There are 4 ways to turn a row about zero (a turn may also mirror it). The second row of each pair is the first, turned, with some noise.
Known pairs, each followed by its turn:
[-51  32 -49 -36 -52]
[ 61  20  28 -14  74] : k864

[-48   9  26 -24  26]
[ 6 53 15 29 21] : k67

[38 11 20 45 20]
[ 41 -20 -46  -3 -10] : k67

[ 47 -34  -2 -25  15]
[ 57 -17  12 -22   7] : k620

[32 27 43 35 25]
[-29 -26  19  41 -40] : k864

[ 14  44  -3 -36 -40]
[  2 -15  33  56  25] : k620

[ 47   3 -13  34 -16]
[-38  20  41  15 -13] : k737

[  8 -10  37 -28 -41]
[ 18 -11  -5  55  -2] : k737

[ 36  45  20  52 -29]
[ 31 -15 -52 -58   7] : k67

[-31   8  -2 -12   3]
[  6 -16  -2   0  32] : k864

[ -4  41 -23 -34  -2]
[ -7  24 -53   1 -15] : k737

[ -7 -51  10 -14 -19]
[ 32   0 -19   6 -39] : k620

[-49 -44 -50 -27 -45]
[-66  15  61 -15 -38] : k67

[ 43 -44  28 -24 -53]
[-69 -27 -44   3   4] : k67

[ 40 -20  -7   0  51]
[ 24 -42  -8  48  -7] : k67

[ 16  44  22  16 -52]
[ -2   8   6  39 -60] : k737

[ 13 -27  29 -48  40]
[ 48  33  40 -25 -18] : k620

[-12  30  28  46  17]
[-58  -3  11 -30  -9] : k620

[ 41  44 -15 -46 -34]
[55 46  2 45 -1] : k864

[ 16  43  13 -51 -28]
[ 11  30 -42  50 -20] : k737

[  4  12   9  -9 -52]
[ -3 -26  10  48  -7] : k620

[ -6  51  16   7 -22]
[ 4 -3 39 38 14] : k864

[-45  37  32  47 -37]
[ 28 -37  14  -3 -76] : k737

[-28  52 -42  47  46]
[ 35 -84  32 -10  -4] : k864

New pairs, each followed by its turn:
[ 25 -12  34  15   8]
[  1 -23  20 -30 -23] : k620

[21 -3 34 21 19]
[-37 -11  -3  16 -31] : k864

[-31 -39  23  52  42]
[ 28 -30  53 -53  17] : k737

[-19 -50  31   7  47]
[-55 -30 -41 -21  -5] : k864

[-11   1 -32  46  24]
[ 13 -47  21 -35 -18] : k864

[ 28 -19  17 -22  18]
[-10  12 -37  13 -22] : k864

[ 52  41  50  50 -51]
[ 14 -14 -83 -65  20] : k67

[ 31 -24 -42  29 -35]
[ 14 -51 -44   2  20] : k620

[-46 -50 -31 -26 -45]
[-22 -75 -34  22  27] : k737

[ 23  35 -33  26 -30]
[-48  13   6   6 -47] : k737

[ 21 -22  45  17  26]
[-51  -9 -15  11 -29] : k864

[-26   4 -22  13  49]
[-16  42 -20 -32  17] : k620

[-51  -7 -48  -3 -31]
[ -6  25 -59  47   9] : k620

[ 30 -12  29  43  -7]
[  4   3  62  13 -10] : k737

[28 14 12 30  6]
[-20 -31  13 -27   4] : k620

[-46  37  -5  28   9]
[  4 -45  36   2  30] : k864

[ 35 -20   2 -34   5]
[-3 25 -2 23 39] : k737

[ 49 -27 -38 -43  45]
[ 40   2 -70  -6 -39] : k864

[ 14 -46  47  11 -42]
[ 19 -31  49  53  12] : k737

[-42 -12   7 -17  50]
[-14 -43 -42  -7  30] : k864

[ 34  51  13 -41 -31]
[ -9 -26  -6 -31  70] : k67

[ 39   8 -11 -35 -31]
[ 34 -28  21  29  24] : k620

[-51 -48   7  49 -10]
[-11  48  -8   1 -63] : k67

[-17 -47   6  26 -20]
[ -6 -50  32   4  14] : k737

[ 46 -44  53 -21  10]
[ 52 -27  40 -32 -43] : k620

[-50 -25 -27 -34  -6]
[ -4 -48 -42  -9  28] : k737

[ 15   6 -11  29  37]
[-12  29  23 -39   1] : k737

[ 40 -12   3  32 -50]
[-10  47  35 -13 -37] : k864

[-28   9  42 -34  -9]
[ -2  25  34  27 -33] : k620

[ 25  43 -24  54   6]
[-46 -33  -6 -19  48] : k620

[ 49 -18  52   7  51]
[ 19 -12  47 -71 -21] : k620

[  8  23  -1 -48  30]
[ 13 -16  25  28  45] : k67

[ 5 34 53 52 11]
[ 46  28 -56 -15   4] : k67

[-19  -4 -25 -50 -17]
[33 29 -5 44 15] : k620

[ 48   1  51  26 -35]
[-10 -69  33  -4 -31] : k620

[ 45  24  33 -30  52]
[35 75  1  1 18] : k737

[ 39  34 -16 -50  23]
[29 14 42  3 54] : k620

[23 51 48 -8 -8]
[-13   6  18  69  -2] : k864

[-35 -18 -47   4  33]
[ 21 -39 -23 -47  16] : k864

[-23  49  53 -11 -30]
[-43   4  51  44 -24] : k620

[ 20  18  -7  39 -30]
[-26 -46 -11   8   8] : k620

[ 52   7  46  20 -16]
[-34  27  17  38 -42] : k864

[ 10 -36 -47 -11   9]
[-45  -8  -9 -12  42] : k737

[-18 -49 -14 -42  22]
[ 54  39 -16  -6 -14] : k620

[ 29  28 -20 -53 -38]
[-27  24 -47  52  -9] : k737

[ 12  39 -37  38 -26]
[ 27 -20   9 -62 -13] : k67

[-15  30 -19  44 -36]
[ 14  12   3 -63 -23] : k67

[ 32 -51  40 -21  13]
[-43  25 -50   5 -24] : k864

[-14   1  32  50 -32]
[ -2  35 -43 -33 -20] : k67

[ -6 -16  44  11  30]
[ 45   4  26 -12  14] : k737

[ 27  -1  27 -19 -17]
[ 18 -19  33   6 -15] : k620

[-25 -32 -13  35  12]
[  6  16   3  10 -55] : k67

[22 19 48 27 25]
[ 39  35  38  -6 -15] : k737

[ -7 -22  -7  17  44]
[ 25   6   4  36 -30] : k67

[ 12 -39  -5  52  -1]
[-21 -22  57 -12   8] : k737

[-42 -16  24  21 -13]
[-40  -6  19 -17  30] : k864

[ 50 -51 -33  47   8]
[ 27 -46 -49 -49   7] : k620

[ 31   8 -48 -50  19]
[ -1 -54  50  19  23] : k67

